The rows are grouped in 4 different ways at once. Each group adds its own fixed numbers to the row, and there is some noise. The rows also spread widely along 13 directions, which tell nothing about the answers.
In the rows, 128 means zero.
Some rows, each with its group in each grouping after it:
[128 112  75 167 113 129 152 103 122 170  93 110 139 125 176  96 123 133
 101 128 107 119 154 121 117  94]
K_628 Z Fiso (4)
[104 106 131 140 125 102 141  96 119 139 178 133 129 125 113 111 132  95
 183 104 153 113  96 116 124 119]
K_36 B Fiso (1)
[ 96  91 144 139 104 155 176 129 113  89 166 126 153 148 139 136 167 124
 137 169 140  83  57 117 139 117]
K_143 B Lunev (2)
[115 108 141 128 143 103 151 103 136 134 145 115 114 135 114 124  87  80
 136 135 124 127 168  67 159 147]
K_158 Z revi (3)
[161 110 118 119 154 136 147 121 123 126 169 116 133 136 101 120 149 128
 150 127 171 162 130 138 161 124]
K_883 W Lunev (3)
[138 126 161 189 110 177 115 121 131 119 152 165 116 172  55 103 141 196
 177  78 172 156 104 114 187  92]
K_143 L revi (2)
[164 118 146 158 128 141 155 126 122 142 166 159 144 132 136 118 151 155
 120 131 141 135 111 126 166 118]
K_628 D Fiso (1)
[196 156  28 162 142 108  82 101  98 159 112 133 168 107 190 118 135 112
 107  92 124 100 125 117 106 137]
K_704 L revi (0)
[150 152 110 119 170 159  78 146 116  89  73 118 137 126 155 138 137 171
 125 117 167 130 129 152 126 126]
K_158 W Fiso (0)
[100  53 142 128  95 149 150 138 104  56 126 117 132 128  79 103 155 148
 138 160 154 119  98 153 147 101]
K_883 D revi (4)
[188 129 132 114 125 125 102 157 133 126 165 180 129  75  88 139 136 121
  81 149  78 122 149 117 148 161]
K_36 L revi (4)
[124 107 132  96 145 119  93 129 126 120 165 133 126  56 128 111 116 122
 147 118 133 141 136 129 151 126]
K_704 Z Lunev (4)
[117 163 150 161 142 121 120 129 119 172 104 123 120 142 217 114  94 123
  98  99 119  79 130 110 117 126]
K_143 B Lunev (2)
[120  48 138 140 115 143 134 141 170 148 141 163 124  82 148 104 129 155
 113 150 107 179 127 118 146 107]
K_628 W Lunev (2)
[119 141  96 127 142 145 139 103 134 132 137 121 138 172  90 147 157 125
 177 134 134 121 111 127 108 122]
K_883 B revi (1)
[142 128  61 120 152 140 122  93 104 117 133  96 151 132 138 121 147 125
 160 127 176 138 104 140 140 113]
K_883 Z Lunev (0)
[ 95 139 131  89 135 116 137 123 111 176 123  87 119  85 136  95 124 128
 128 136 119 123 161 186  89  95]
K_883 D Fiso (4)
[150 153 114 107 166 135 117 107 140 152 100 126 115 169 119 137 123 129
 118 140 137 151 136 145 110 140]
K_628 D Lunev (2)
[122 148 142  99 151 125 107 114 114 116 109 114 115 126 122 126  99 118
 117 149 137 134 142 130 141 142]
K_158 Z revi (4)
[125 123  98 127 175 152 124 113 165 119  99 122 127 178 130 149 144 149
 177 114 159 156 117 115 108 125]
K_883 B Fiso (1)
[140 156 136  99 158 128 156 111 133 146 137 121 140 153 131 144 134 120
 115 166 125 130 117 138 112 143]
K_704 D Fiso (3)
[ 84 163  89 172 105 137  97  83 105 182 126 114 142 112 144  96 131 148
 187  76 122 102 112 124 110  76]
K_883 L revi (3)
[154 164 140 120 150 121 105 115 105 159 158 158 137 135 125 109 135 138
 141 106 161 135  80 182 127 127]
K_704 Z Lunev (1)
[141 144  75  73 159 162 103  85 126  94 175 111 143 112  32 147 165 146
 202 152 170 190 118 144 160 116]
K_704 Z revi (4)
[138 158 142  87 179 138 154 116 157 173 196 117 131 113 134 151 133 117
 155 142 124 152 151 109 147 141]
K_628 B Lunev (4)
[153 154 115 100 186 136 139 132 160 221 141 125 137  80 203 117 125 150
 111 121 126 174 169 158 119 118]
K_628 Z Fiso (2)
[144  47 104 122 118 111 158 121 127 146 193 135 146  87 116  98 163 104
 142 139 150 164 103 155 127 111]
K_158 B Lunev (2)
[164 126 110 161 100 119 105 113  77 102 160 165 150 116 112 115 145 111
 121 118 132  97  86 115 163 140]
K_143 Z revi (4)
[129 161 108 106 153 135 109  90 112 134 129  91 127 113 121 131 117 130
 142 140 140 146 152 114 151 125]
K_143 D revi (4)
[176 127 139 119 168 133  85 163 115  98 115 142 135  72 186 124 117 150
  85 126 146 127 149 139 163 144]
K_628 W Fiso (0)
[148 144 152 137 147 125 113 135 111 155 120 117 115 110 145  95  98 145
 105 107 144 135 165 156 153 111]
K_628 W Lunev (3)
[148 151  90 152 135 187 135 126 132 144 158 123 139 148  84 136 178 182
 175  96 149 126 132 123 148  84]
K_36 D Lunev (2)
[107  28 153 145 112 152 174 176 148  99 130 154 143 136 145 114 175 163
 134 133 138 108  81 147 113 109]
K_883 D Lunev (1)
[103 145 116 143 115 145 143 121 142 169 115 106 116 134 120 129 118 138
 123 143  79  95 169  99 114 104]
K_143 L Lunev (1)
[167 139 188 155 144 153 111 150 136 126 122 170 100 140 117 101 103 185
 102  99 153 159 139 133 185 119]
K_36 Z Fiso (4)
[136 136  98 131 138 153 125 128 135 143 135 141 147 125 137 132 156 148
 144 122 119 128 118 129 125 122]
K_883 Z revi (4)

New rows, each followed by its group in each grouping:
[129 169 148 145 122 141  86 110 124 152 107 137  96 130 109 116  86 147
 105 132 108 133 157 105 155 116]
K_158 L Lunev (2)
[ 97 161 172 115 156 138  84  88 134 160 171 127 105  87 140 112  78 144
 171 123 151 180 133  93 196 114]
K_883 W Lunev (0)
[160 149 119 123 143 116  91 100 123 131 133 142 105 148  76 127 111 108
 130 127 126 153 137 124 140 140]
K_883 B Lunev (4)
[151 116 131  85 158  99 111 156 114 138 123 125 122  88 109 108 140 108
 122  99 134 114 165 197  81 140]
K_628 D Fiso (4)
[181 135 120 131 166 135  98  88 141 131 146 155 127 136 139 133 118 139
 134 134 161 206 111  96 186 150]
K_628 W Lunev (4)
[126 126  91 142 107 132 112 110 129 163 121 146 138 111 126 112 150 139
 130 131  98 139 109 153  91 101]
K_883 B Fiso (4)
[145 125 121 114 145 129  82 118 110 105 125 124 118 101 103 116 115 132
 126 136 152 156 132 148 152 125]
K_143 B revi (2)
[149 127 134 105 177 122 118 126 142 136 135 112 120 114 167 133 109 117
 124 126 143 151 146 113 142 147]
K_143 B Lunev (4)
[158 127  95 149 105 128  74 108 131 168 114 161 116  86 111  98 114 153
  99 127  95 168 131 137 128 107]
K_36 L Lunev (4)
[151 109  62 119 138 155 112 106 128 142 107 103 147  87 137 121 150 175
 121 163 135 184 138 155 134  94]
K_143 D revi (1)
[113 128 133 150 183 124 115 111 166 140  93 121 101 193 142 131  93 125
 182  67 158 137 152  82 124 137]
K_883 B revi (1)
[101 118 135 100 153 104 128 107 119 128 116 107 122 138 128 115 123 102
 159 119 157 126 114 154  93 133]
K_883 D Fiso (3)
[170 149  77 150 174 163 145 143 146 145  92 112 154 139 230 144 146 163
 102 115 128 116 153 100 133 125]
K_883 Z Fiso (4)
[104 128  80 122 120 127 141  83 128 176 170 107 152  89 148 123 143 108
 158 150 105 129 111 108 117 109]
K_883 L Lunev (3)
[132  96 122 144 105 140 104 134 141 129 111 157 117 100  97 109 117 148
 105 140  90 146 149 120 143 117]
K_143 Z revi (4)
[128 115 138 114 155 133 160 104 165 169 161 125 120 104 143 120 108 128
 131 151 119 179 166  93 165 126]
K_628 Z Fiso (4)
[148 132 113  91 144 128 102 115 110 109 133 127 128 109  86 123 139 129
 126 154 147 149 123 168 124 124]
K_704 D Fiso (2)
[140 144  74 162  90 135  65  91  80 120  83 139 138 103 127 100 117 148
  89 158 116 128  97 150 136 100]
K_36 W revi (0)
[224 122  90 146 165 142 143 100 141 150 159 149 152 160 126 120 152 163
 124 132 180 209 107 138 168 132]
K_704 L revi (1)
[149  67  90 127 158 129 144 131 138 134 137 108 156  89 185 113 151 138
 139 115 157 158 133 128 136 118]
K_883 D revi (3)
[155 140 124 141 133 149 136 120 138 128 132 150 132 162 101 135 147 153
 126 132 122 134 125 116 132 125]
K_704 D Fiso (4)
[147 161 129 114 148 137 146 119  97 125 166 106 147 140 128 130 138 121
 124 149 152  97 109 149 143 123]
K_704 B Lunev (0)
[156 106 106  92 155 145 109 123 149  93 134 137 113 115  56 140 136 129
 138 154 144 184 154 125 155 139]
K_143 Z Fiso (2)
[113 186 125  96 153 115 131  81 107 152 150  77 116 143  99 138 101  84
 145 154 128 116 149 120 132 133]
K_143 B Lunev (3)
[115 185 129 129 131 136  85 137  98 145 124 127 123 103 129 123 122 129
 130 107 109  76 152 137 121 117]
K_883 W revi (2)
[171 116 100 119 134 127 121 143 129 151 181 143 138  76  81 123 170 130
 153  92 116 134 162 137 123 123]
K_143 D Fiso (4)
[170 157  74 122 148 150 143 120 128 161 106  99 137 130 112 133 146 150
 101 151 109 136 187 149 119 109]
K_628 D Fiso (3)
[130 107  82 154 141 136 107  92 137 131 118 116 126 134 111 109 127 140
 184  79 157 155 146 101 139 110]
K_628 L revi (4)
[100  57  99 177 107 147 152 123 132 143  93 124 152 120 209  83 159 178
 139 105 147 138  85 141 104  74]
K_883 D Fiso (4)
[132 143 140 108 145 125  90 127 117 128 153 146 137  79 141 122 135 140
 145 112 132 127 112 140 128 127]
K_704 D Fiso (4)
[130 145 177  88 151 104 128 146 132 157 185 141 112  88 120 132 105  90
 111 135  93  95 166 111 136 153]
K_704 D Lunev (2)
[186 100  79 170 146 159 139 120 121 100 130 140 151 163 160 122 159 157
 124 111 189 145  87 113 174 118]
K_36 Z Lunev (2)
[122 147 124  75 137 151 103  96 118 140 174 104 127  50 104 120 127 157
 137 190 136 194 116 167 169  95]
K_36 B Lunev (4)
[159 105 129 149 111 105  98 175 126 139 128 172 110  99  65 111 134 115
 113  86  83  89 190 137 102 130]
K_158 W Fiso (1)
[ 82 136 140 171  67 189 145 100 126 127 127 137 128 165  58 110 144 195
 144 168 101 133 103 126 154  64]
K_704 W revi (4)
[126 131 101 140 126 132 111  90 134 152 147 144 138 122 135 137 135 125
 151 141 116 146 102  94 137 128]
K_143 W Lunev (1)
[130 126 131  92 122 140 162 108 125 118 176 118 123 150   9 141 155 111
 149 179 120 134 140 141 141 125]
K_628 D Lunev (3)
[126 170 152 105 156 119 148 131 114 139 106 119 127 161 146 143 126 111
 102 151 117  76 136 147  95 149]
K_628 D Fiso (1)
[130 105 137  89 160 122  96 137 127  99 145 131 118 101  70 125 122 113
 165 111 160 143 148 140 140 144]
K_158 Z revi (0)
[120  77 142 110 151 117  58 147 140  77  87 144  99 112  99 114 111 129
 151  91 154 148 123 148 109 141]
K_143 B Lunev (4)
[140 163 146 129 154 148  68 126 142 150  77 157 103 148 130 118 106 170
 116 108 137 156 122 158 118 128]
K_628 L Lunev (2)
[122 135  86 153 104 158 130  94 130 133  99 129 112 181  52 125 132 152
 136 152 117 133 126 128 127  93]
K_36 Z Lunev (1)
[173 148 101 118 152 107 144  72 118 182 163 123 137 127 161 119 116  93
 101 161 141 166 119 123 148 143]
K_628 L Lunev (2)
[102 145 129 151 115 154 154  82 137 162 159 114 118 150  87 113 128 147
 171 130 138 150 133  96 155  90]
K_143 L Fiso (2)
[140  84  87 138 120 129 125 126 160 181 144 160 139 105 124 109 156 138
 133 114  98 150 124 138  89 107]
K_704 D Lunev (2)
[126 164 151 111 144 147 106 138 115  91 167 136 121 120  87 158 131 120
 157 120 121  84 145  79 171 145]
K_158 Z Lunev (4)
[132 130  99 149 162 135 125  90 140 135 114 112 131 152 176 127 119 132
 157 108 157 155 120  88 139 121]
K_883 B Fiso (4)
[130 144 118 123 124 130 127 137 123 152 134 129 121 138  76 127 140 128
 131 124  96  85 157 147  96 113]
K_704 D Lunev (1)
[157 135 123  65 165 157 105 166 162 115 150 154 130 117  49 169 170 149
 139 160 104 144 133 174  99 141]
K_704 B Lunev (1)
[135 121  98 137 114 133  89 104 115 120 118 114 112  92  92 114 106 139
 122 147 115 142 167 104 161 104]
K_158 L Lunev (1)
[134 130 117 119 145 124  86 124 118  95 162 127 125  83 100 128 127 121
 168  99 136 118 149 102 154 122]
K_704 B Fiso (4)
[ 92  82 147 131 114 118 149  89  98  85  55  93  94 199  96  81  96 122
 106 168 180 147 108 166 121 105]
K_883 D Fiso (2)
[169 163 109 106 132 131 134 104  94 133 180 114 133 116  48 131 145 112
 130 149 124 123 166 137 162 127]
K_628 D revi (4)
[117 104  90 148 127 136 117 143 132 121  74 117 126 135 130 120 131 128
 126 102 110  78 165 122  89 116]
K_628 L revi (2)
[152 114  93 119 151 167 201 134 159 132 143  94 137 180 100 155 159 132
 118 180 120 130 160 112 135 120]
K_883 B Lunev (0)
[126 157 163 125 139 133 111 121 127 131 165 153 116 158  68 141 139 123
 178  90 137 110 118 108 134 143]
K_158 D Lunev (4)
[129 115 117 135 126 138 113 115 126 124 126 136 137 117 126 115 122 143
 123 147 127 141 120 128 141 116]
K_704 W revi (0)
[151 136 127 159 134 170 146 114 174 175 110 154 113 188  86 120 125 180
 124 127 114 190 149 117 145 113]
K_143 Z revi (4)
[100 155 130  89 188 149 145 119 159 165 127  72 114 124 143 148 111 135
 161 128 134 144 197  98 129 121]
K_158 D revi (2)
[155 135 104 130 116 114 140 103  80 151 179 110 142  83 118  98 137 110
 118 139 134 117 142 141 157 104]
K_883 D Fiso (0)
[175 131  73 167 125 142 166 123 114 169  62  95 128 192 130 103 136 148
  63 135 122 119 174 162  99 100]
K_143 D revi (2)
[133 124 135 119 152 122 112 104 120 131  75  89  96 131 112  97  75 138
  99 143 146 168 188 147 152 112]
K_628 D revi (3)
[152 114 102 132 140 104 107 127 117 134 114 135 127 142  94 118 134 106
 135 104 136 119 137 155  93 135]
K_158 B revi (1)
[102 158 126 114 138 160 104 131 134 135 127 123 128 113 128 148 138 147
 145 140 112 113 134 114 126 116]
K_158 W Lunev (2)
[117 118 173 140 158 124 147 133 151 139 107 122 101 183 144 116  94 123
 133  99 144 119 144 104 130 141]
K_883 L Lunev (3)
[138 189 159 134 149 134 111 121 120 147 153 143 112 147 117 139 108 118
 130 114 119  94 144 104 153 137]
K_628 B Lunev (2)
[140 153 172 154 165 129 147 122 140 174 195 147 143 129 189 125 117 141
 155  89 148 123 115  91 169 130]
K_704 B revi (1)
[150 124 144 138 120 111 135 119 127 133 137 150 121 126 112 126 101  98
  86 159  89 111 150  94 150 154]
K_628 L revi (3)
[ 80 142 197  96 141 126 143 110 126 157 150 108 108 112 159 111  82 127
 113 169 128 131 126 126 149 117]
K_704 D Lunev (2)
[127 176 128 122 148 144 124  96 135 124 148 128 122 155 104 159 121 120
 145 147 116 112 141  67 151 137]
K_704 D Fiso (2)
[130 139 121 129 147 120  73 112 127 160 133 160 133  79 164 115 129 138
 148  92 134 144 110 136 118 124]
K_628 D Fiso (2)
[137 114 142 124 123 131  99 125 136 142 178 158 129  58 116 116 126 139
 136 132 106 160 130 115 165 123]
K_143 B revi (4)
[122 141 141 113 143 146 136 112 149 152 139 137 119 143 130 136 122 135
 122 163 126 152 112 120 135 130]
K_36 W Lunev (2)
[120 119  72 136 143 144 102  98 145 154 112  93 119  84 140 120 107 151
 151 124 116 155 188  90 149  93]
K_628 L Lunev (1)
[ 72 150 153  80 160 145 106 109 152 132 150  98 108 102 105 135 106 138
 184 137 127 146 143 119 132 110]
K_704 B Lunev (4)
[111  98  87 155  98 147 153 135 134 120 100 109 131 144  86 122 134 129
 114 152  81  82 175 107 109 101]
K_704 W revi (0)
